The groups are shells around one centre, one inside the other: the same stretched ball of 5 dimensions in 9 sizes.
In the rows, 128 means zero.
Known rows, each followed by its group:
[167  97 142  85 119 118  80 127 106  90] => neni
[142 110 179  64 118 136 120 131 112  93] => bipib
[154 163 110 117 109 125 125  74  72 111] => bipib
[132  71 185  62  78 129 112 129 114  98] => dekob
[192 143 100 125 150 129 103 135 112 109] => Tigo
[179 178  78 145 124 136 121  84  95 133] => Nagi
[174  82 146  98 124 130 116 178 131 100] => venok
[161 104 143  90 109 133  98 125 121 110] => bipib
[167 134  95 132  93 126 108  89  95 127] => Nagi
[168 157 104 115 123 121  96  79  81 107] => Tigo
[151 187  95 130 100 137 131  48  78 134] => neni
[142  97 169  73 105 118 117 127  88  82] => Kede
[196 166  81 140 156 125 109 120  95 108] => neni
[136  62 192  73  85 144 154 177 137 108] => mebi
[129 119 146 100  67 133 145  90  89 120] => neni
[154 170 112 117 108 141 125  73  96 130] => venok
[150 106 136 112  78 148 141 127 130 138] => venok
[191 185  58 160 133 129 114  84  88 131] => bipib
[149 126 143  95 108 125 125 110  87  98] => Nagi
[155  73 179  63 118 127  98 160 124  85] => bipib
[177 109 108 115 109 118  80 112 106 110] => mebi
[153 160 107 120  96 132 118  64  86 126] => dufo
[179 169  80 140 125 124 110  85  83 119] => dufo
[159 116 151  84 129 122 110 131  96  86] => dufo
[167  80 177  59 149 115  88 172 110  62] => dekob
[167 130 107 120 106 118 104  97  86 109] => dufo
[183 143  91 131 124 128  96 104 105 120] => Nagi
[204 157  72 138 158 111  78 110  86  98] => dekob
[141  80 187  60 107 128 118 150 113  86] => Tigo
[174 168  94 124 131 123 103  82  80 109] => Tigo
[162 107 131  98 108 117  96 115  94  97] => Nagi
[138 149 137  93  94 135 116  66  89 117] => Kede
[170 144 102 134 104 147 130 110 125 144] => venok
[120  87 193  56  75 137 126 115 111 104] => dekob
[135 101 159  83  78 132 119 104 104 111] => Tigo
[198 132  82 132 143 105  75 119  85  93] => mebi
[198 163  74 138 149 122  84 102  96 112] => Kede
[129  81 175  76  74 128 133 126 100 100] => dekob
[145 145 113 127  79 140 148  85  95 137] => dufo
[126  81 203  58  86 154 149 154 141 114] => mebi
[191 147  67 150 123 110  93  97  77 110] => mebi
[136  86 168  91  78 144 157 149 124 119] => neni
[140 179 114 119  89 146 143  53  88 139] => Kede
[159 122 145  83 123 123  92 109  97  92] => venok
[169 122 141 107 134 142 147 165 124 109] => Kede

New rows. What belongs after each?
[163 102 135  92 112 111  86 116  89  87] => neni
[162 154 113 109 118 125 103  81  84 108] => Nagi
[126 141 146 102  77 140 162  86  85 123] => mebi
[168 102 135  94 117 121  90 129 108  98] => Nagi
[186 129 115 110 150 117  95 137  98  89] => Nagi
[150 158 128 115 110 150 155 106 108 130] => bipib
[125 131 145 103  62 146 156  84 101 136] => venok
[183 139  88 132 120 121  93 103  97 115] => Nagi
[182 179  78 143 131 137 116  89 100 131] => venok
[163 201  67 149 103 130 121  34  67 137] => dekob
[176 154 119 104 148 131 100 112 104 103] => Kede
[134 129 141  96  81 124 131  81  74 107] => dekob
[177 128 145  91 158 136 117 160 122  94] => dekob
[161  85 150 102 101 142 138 168 137 118] => bipib
[159 141 112 118  95 143 114  88 116 137] => neni
[149 116 141 110  89 153 151 132 133 137] => Tigo
[163  97 130 110  95 131 117 136 118 117] => Nagi
[145 188  92 138  79 150 145  41  92 157] => dekob
[164  71 163  86 111 137 117 176 142 105] => neni
[184 130 110 122 133 136 110 138 123 118] => Nagi
[151 114 134 111  85 147 136 120 128 136] => Nagi
[163 150  87 134  89 123 104  63  81 128] => bipib
[180 120 101 135 113 133 123 138 118 124] => Tigo
[186 160  69 141 123 112  80  72  76 113] => dekob
[143 140 119 109  83 122 114  64  73 114] => neni
[186 154  85 133 131 124  93  97  95 115] => Nagi
[167 165 106 117 129 125 113  87  80 107] => Tigo
[197 145  92 131 155 124  99 135 106 105] => venok
[183 130 128 102 151 138 102 146 129 106] => mebi
[139 103 144  99  68 138 127 103 113 128] => venok
[166 113 148  89 129 138 109 144 127 105] => Tigo
[153 156  93 153  73 155 169  92 115 165] => mebi
[189 143  75 148 117 130 104 109 110 131] => bipib
[145 184  94 141  81 149 156  55  91 154] => neni
[140 156 108 140  66 154 174  82 105 158] => dekob
[185 135 109 122 144 129 116 142 109 106] => dufo
[171 165  82 137 106 130 104  67  90 132] => Tigo
[132 143 122 113  62 134 133  55  83 134] => neni
[178  99 145  81 146 112  77 147 102  73] => neni
[155 121 148  84 117 131 104 114 107 102] => Nagi
[185 127 124 107 155 126 108 153 110  92] => Tigo
[153 170 101 135  93 148 150  78 101 146] => Nagi
[198 181  62 159 147 130 120 107  94 125] => dekob
[174 135 115 126 123 143 139 141 123 126] => Nagi
[161 105 121 119  94 121 126 127  94 109] => dekob
[149 105 179  68 127 136 128 152 116  89] => venok
[192 156  71 156 129 131 122 119 103 128] => bipib
[169 124 150  84 151 123 110 145  99  79] => neni
[150 132 114 127  76 144 141  96 112 144] => dufo
[178  99 134 107 128 133 115 166 129 106] => Nagi
[169 117 129 113 114 145 130 145 133 126] => Nagi
[146 149 109 118  81 128 116  58  79 126] => venok
[162  97 175  73 145 132 129 181 120  80] => dekob
[160 141  98 132  81 143 117  81 115 148] => dekob
[181 173  88 135 135 137 112  95 104 127] => bipib
[166 124 125  96 119 117  82  99  91  96] => bipib
[136 147 144  91  97 134 128  77  86 112] => bipib
[177  91 161  72 158 113  88 172 105  62] => dekob
[158  90 161  97 115 141 152 180 130 107] => dekob
